The rows are grouped in 4 ways, from coarse to fine. Each group lies inside one group of the grouping before and may be the whole of it. The rows also spread widely along 12 directions, which tell nothing about the answers.
Known rows, each followed by its group in each grouping:
[ 29  35 -32   6  -9   5 -47 -27   5   0   6 -21  24 -45  30  18  22 -20
  -8   5 -14  66] : Vop K704 resik K590
[ -4 -30 -24 -15 -36  33 -25  18  28  23  30 -13  30  -9   3 -16  42  53
 -10   6  12 -47] : Mimu K39 kuru K683
[ 13  39  51  33  22 -24  14 -24  35 -30 -45  -5 -25 -30 -11 -13  38 -18
 -15 -14   7  -9] : Mimu K562 Fomu K739
[  5 -44  42  -3 -37  10 -16  15  19  -4  19 -53 -21   4  32  -5  10 -29
  37   9  13  12] : Mimu K562 kedos K970
[-28  20 -36  -5   8  34  19  31  -9  18 -51  18   1  18   1 -14   2 -26
 -20  -3 -24  -4] : Mimu K39 kuru K400
[-27 -23   7  50 -25 -35  -4   2  46  51 -83 -16   5 -17 -17 -23 -18  13
  32   5   8  10] : Vop K704 boku K454
[ 23 -10 -26  -7  -9 -17  10   2 -11  25 -38 -17  39 -35 -25  39  -7  29
 -49   8   8  64] : Vop K704 resik K430
[-12  10 -14   3   4 -15   5   5   5  27 -49   3  14 -19 -35   8 -14  28
 -37  -1  -7  34] : Mimu K562 Vapi K350
[ 24 -21  38  17 -23 -15 -27  12  31  -3  43 -25  14   6  40   5  13   1
  31 -10  36  26] : Vop K333 kibo K222
[ 68  -2 -14   4  31   9  13  -4  26  18  28  21 -14  36  21   4  23  71
  22 -23  -3   4] : Vop K704 resik K430
[ 55  -7  43 -15  13 -26  21  14 -20   8   2 -14 -61  13   8  20 -63 -24
   3   8 -25  11] : Mimu K39 kuru K400
[ 40   8  47  28   7 -87 -15 -15   9   6   4 -16  14 -41   6  38 -27   6
 -21 -16   1  26] : Mimu K39 kuru K400
[  6 -24  28  29  28 -20   2 -21  33 -29 -49  -4 -35  42 -13   1   2   4
  47 -20  13  12] : Mimu K39 kuru K400
[ 25  15  -8 -18  18  49  16  -4  13 -35 -52  18 -15   6 -67  -4  34  36
 -36  15  42   7] : Vop K704 resik K430
[-41  60  14  31  35 -31  21  44  23  18  12  58  32  27  28  -5 -10   1
 -25 -28   3   4] : Vop K333 kibo K222
[ 15  27 -13  44  35 -34 -14  12  16  25 -25  50  31  40   0  11 -17  40
  11 -50  14  47] : Mimu K39 kuru K400
[-12 -12  23  13 -22   0  -8  -7  56  15 -25 -33   4 -20 -16 -10  18  40
   2   7  -2  56] : Mimu K39 kuru K683
[ 81 -17  43 -12 -12   8  17  34  -3  23   3   0 -44   5 -20 -12 -24  30
  -8   3  23 -43] : Mimu K39 kuru K400
[ 47  50 -11 -35  28  43  32  29  -4  11  26  37 -18  11  -7   3   1  38
 -53   9  -9  19] : Vop K704 resik K590
[  2  -4  -6  -7 -39 -31 -29  49 -19  54  55  -5  39 -23  40  16 -48 -13
 -21  11   3 -17] : Vop K333 kibo K222
[ 28  19 -42  17  -3   4 -49  14  -4  24  17  22  46   8  30   8  12  12
   4 -32  10  18] : Mimu K39 kuru K400
[-22 -60 -30 -32   8  -6  43 -16  12  13 -37 -23 -17  -1 -36  16   3  53
 -21  32 -22 -49] : Vop K704 boku K454
[  6 -35 -19 -15 -15  41 -18 -16   2 -10 -46 -27 -57  15 -16 -22   6 -23
  41  21  -5 -44] : Mimu K562 kedos K970
[ 16  42  15  28 -13   6 -48   6  22  17 -29   7 -25  -5  -1 -27 -29 -24
  27   0  -1  37] : Mimu K39 kuru K400

New rows, each followed by its group in each grouping:
[-44   4  42   5   8 -47  36   4  46  15   8 -18   4 -18  11  12  -9  21
 -27  12 -25  34] : Vop K333 kibo K222
[-52  73  12   5  33  -1  19  27  14 -10 -22  44  14  -7 -22  -8   9  -5
 -67  -7  -3   5] : Mimu K562 Vapi K350
[ 76 -19  -9 -19  -3  65  30   8  -4   1 -49 -13 -59  22 -20 -23  19   6
  16   8  15  -6] : Vop K333 kibo K222
[ 14  -6  22   0  13 -31  14  31 -24  -3  -4  19 -22  23   3  10 -46 -33
  -4   0  20 -62] : Vop K333 kibo K222
[-13  71   1  20   7 -11  -4  15  36  17  -3  36  50 -39 -17  -9  27  39
 -64  -8  18  19] : Vop K333 kibo K222
[-16 -46  -4 -10   2 -22  43  19  -6   7 -55   0  12   5 -46  16 -11  27
 -36   9  29 -44] : Vop K333 kibo K222
[  8  -1 -15  12 -17  39 -51   5  35  -3  21   6  20  19  12 -22  52  31
  30 -19  37   0] : Mimu K562 kedos K970
[  5 -46 -13   1 -27   5 -35   5  11  -2  24 -29  21  17  34  10  16  -6
  37  -3  28   4] : Vop K333 kibo K222
[-13   5 -43 -43  -9  53  22  34   2  31   0  20   0   2 -30 -17   5  47
 -51  29  -4 -42] : Vop K333 kibo K222
[-22   4  30  -2  11 -32  38  -1  17   2 -32 -12 -11 -27 -23   8   1   9
 -46   9 -15 -14] : Mimu K562 Fomu K739
[-12  -8  32 -26 -16  -2  14  12  23   9  19 -33  -7 -32 -12   7   4  28
 -43  24 -11  16] : Mimu K562 Vapi K350
[ -9  -2  12 -28   8  31  21   2  21   0 -46   2 -55   9 -70 -16 -18  45
 -22  29  -2   5] : Mimu K562 Vapi K350
[ 26  11 -29  14 -26  31 -29  32   4  37  16   3  28  -2  52 -22  32 -13
  12 -22  -3 -19] : Mimu K39 kuru K400
[ 50   3   9   8   4   0 -29  -7 -16 -25 -19  -5 -39  17   8   5 -24 -51
  35   0  22   2] : Vop K333 kibo K222
[ 43  57  40 -27  29  10  14  30 -20 -16  47  12 -31   7  23  19 -21 -27
 -41  -3 -13  53] : Mimu K562 Vapi K350
[ 68   5 -25 -35  17  42  12  -4 -20 -18  11   3 -11  -4 -11   9  53  30
 -39  -8   9 -37] : Mimu K562 kedos K970
[ 10  39 -10  15  -7   1 -47  -6   9  24 -39  19 -22 -12 -36 -18 -40   7
   2   8   3  12] : Mimu K562 Fomu K739
[ 53 -10  13  -8 -20  26  -9  20   7  16 -16   0 -16  -8 -42 -17   5  46
 -14   3  40 -22] : Mimu K562 Vapi K350
[-78  33  21  18  -1   0 -22  10  37  -9  -8   4 -10   9  18 -23  -3 -44
  12   8 -13   7] : Mimu K562 Fomu K739
[ 53 -57  12  -3 -29 -10  28   5   7  51 -23 -57 -20 -27  12   2   5  26
   7   0 -21   6] : Mimu K562 Vapi K350
[ 19 -22  50  13 -12 -31   1  -2  39  18 -12 -23 -21 -18 -26  -5 -10  46
   2   3  14   4] : Mimu K562 Vapi K350
[ 67  -3 -41  -3  16  17  24  16 -33  25 -34   9  -3  15  14  14   3  -4
  -6 -15  -2   4] : Vop K704 boku K454
[ 17   2  -8   3  11   1  -6 -34   2 -30 -80  -4 -35 -16 -55  -4   3 -12
  -5  17  20 -30] : Vop K333 kibo K222
[-59  -8   5 -22   6 -15  31  39  13  20  29   6  11  14  17  13 -22   9
 -32  22 -18 -13] : Vop K704 boku K454
[ 34  23   7  10  59 -20  31 -49  32 -33 -49  21 -36  -2 -46   9  26  49
 -18  -5   0 -15] : Vop K704 resik K590
[  6  21  79  15  25 -76  33 -13  24 -18   3 -15 -16 -44  -1  19   4  -4
 -43  -4  -9 -23] : Mimu K562 kedos K970
[ -7 -29  -4 -18 -14  25  17 -17  42  12   7 -41 -16 -22   9 -16  56  41
  -6  13 -29 -27] : Mimu K562 Fomu K739
[ 54 -44  39  -1 -30 -10  -8  -8  38  11  25 -41 -23 -18   0  -5  10  47
  21  13  24 -15] : Vop K333 kibo K222
[ 20  10  22  38 -11 -20  -6  13  48  36   3  -3  28  -7  23 -10  16  39
  12 -23  19  56] : Vop K333 kibo K222
[ 15  -2 -46 -11  -3  21 -32 -19  29  13  47  -7  23  -8  29   6  45  52
   4   3 -11   4] : Vop K704 boku K454
[  19  -17  -39   -8   16   15   -2  -10  -24  -11  -44    9  -34   18
   -7   -6    5  -27   11   -1  -12 -100] : Mimu K39 kuru K400
[ 53  -5   4 -22  30 -14  28  37 -37   9  33  19  -6  39  23  37 -33   5
 -24 -21  -6   2] : Mimu K39 kuru K400
[ 31  25   8  -2   5 -13 -24  -3 -26 -16 -35  -2 -17 -16 -19  20 -34 -43
 -20   5   4  22] : Mimu K39 kuru K400
[-11  21  31   8   4 -20   9  16  17   9 -28   7 -18  -1 -22  -2 -40  -4
 -14  14   7  29] : Vop K333 kibo K222
[-32  22  56 -28  33 -34  22  -6  33 -27  56   0 -30 -13 -11  17  -7  34
 -51  21 -26 -19] : Mimu K562 Vapi K350
[-39  26  36   2  19 -28  19 -13  26 -23 -40 -17 -12 -24 -23  15  -6 -15
 -39  13 -25  51] : Mimu K39 kuru K683
[-13   7  30  18 -14  15  22  17  30   8 -58 -18 -11 -22 -12 -31  32 -14
 -12  -1   8   3] : Mimu K562 Vapi K350
[ 38  -7  -6  10 -22  14   4  22   7  28 -48  -4  16 -12 -27  -8   7  25
 -15  -4  39  26] : Vop K333 kibo K222
[-40 -13 -70 -37 -24  22 -29  24 -44   5   7 -11  52 -16  18  27   4 -42
 -47  15 -14 -27] : Mimu K39 kuru K400
[ 11  15  -5   4  11 -27 -56 -21   1 -31  39   3  27  -5  12  34  11   3
  -8 -16  20  17] : Mimu K562 Fomu K739
[ -7 -21 -28 -17  -2  46  26  27 -19  -7 -71   1   7  19 -39  -3  28  -4
 -28  -3  30  -5] : Mimu K562 kedos K970
[ 16  12  13 -44  10  27  -3  37  -7 -15  75  27 -25  34   7   8 -26  11
 -20  23  16 -35] : Vop K704 resik K590
[ 11  13   8  32  14 -28  20  30 -14  20 -62  24  13  12  -9   4 -17 -17
 -15 -32  20   4] : Mimu K562 Fomu K739
[-35  44   4 -21  28 -14 -13  26 -33 -33  24  37   6  15  -3  27 -33 -44
 -51   3   7 -24] : Mimu K562 Fomu K739
[ 17 -45   0  23 -56   6 -19   9  28  58 -55 -44  -4 -29 -12 -30   2  22
  29   4  10   3] : Mimu K562 Vapi K350
[ 58 -54 -44 -12   9 -13  32 -16 -36  15 -46 -22 -20  -2   4  20   4  -5
   3  -3 -15 -73] : Vop K333 kibo K222
[ 10  43  44  39   8 -22 -19 -15  75  11   6   9 -12 -10  -1 -24   8  48
  19  -7  10  46] : Vop K333 kibo K222
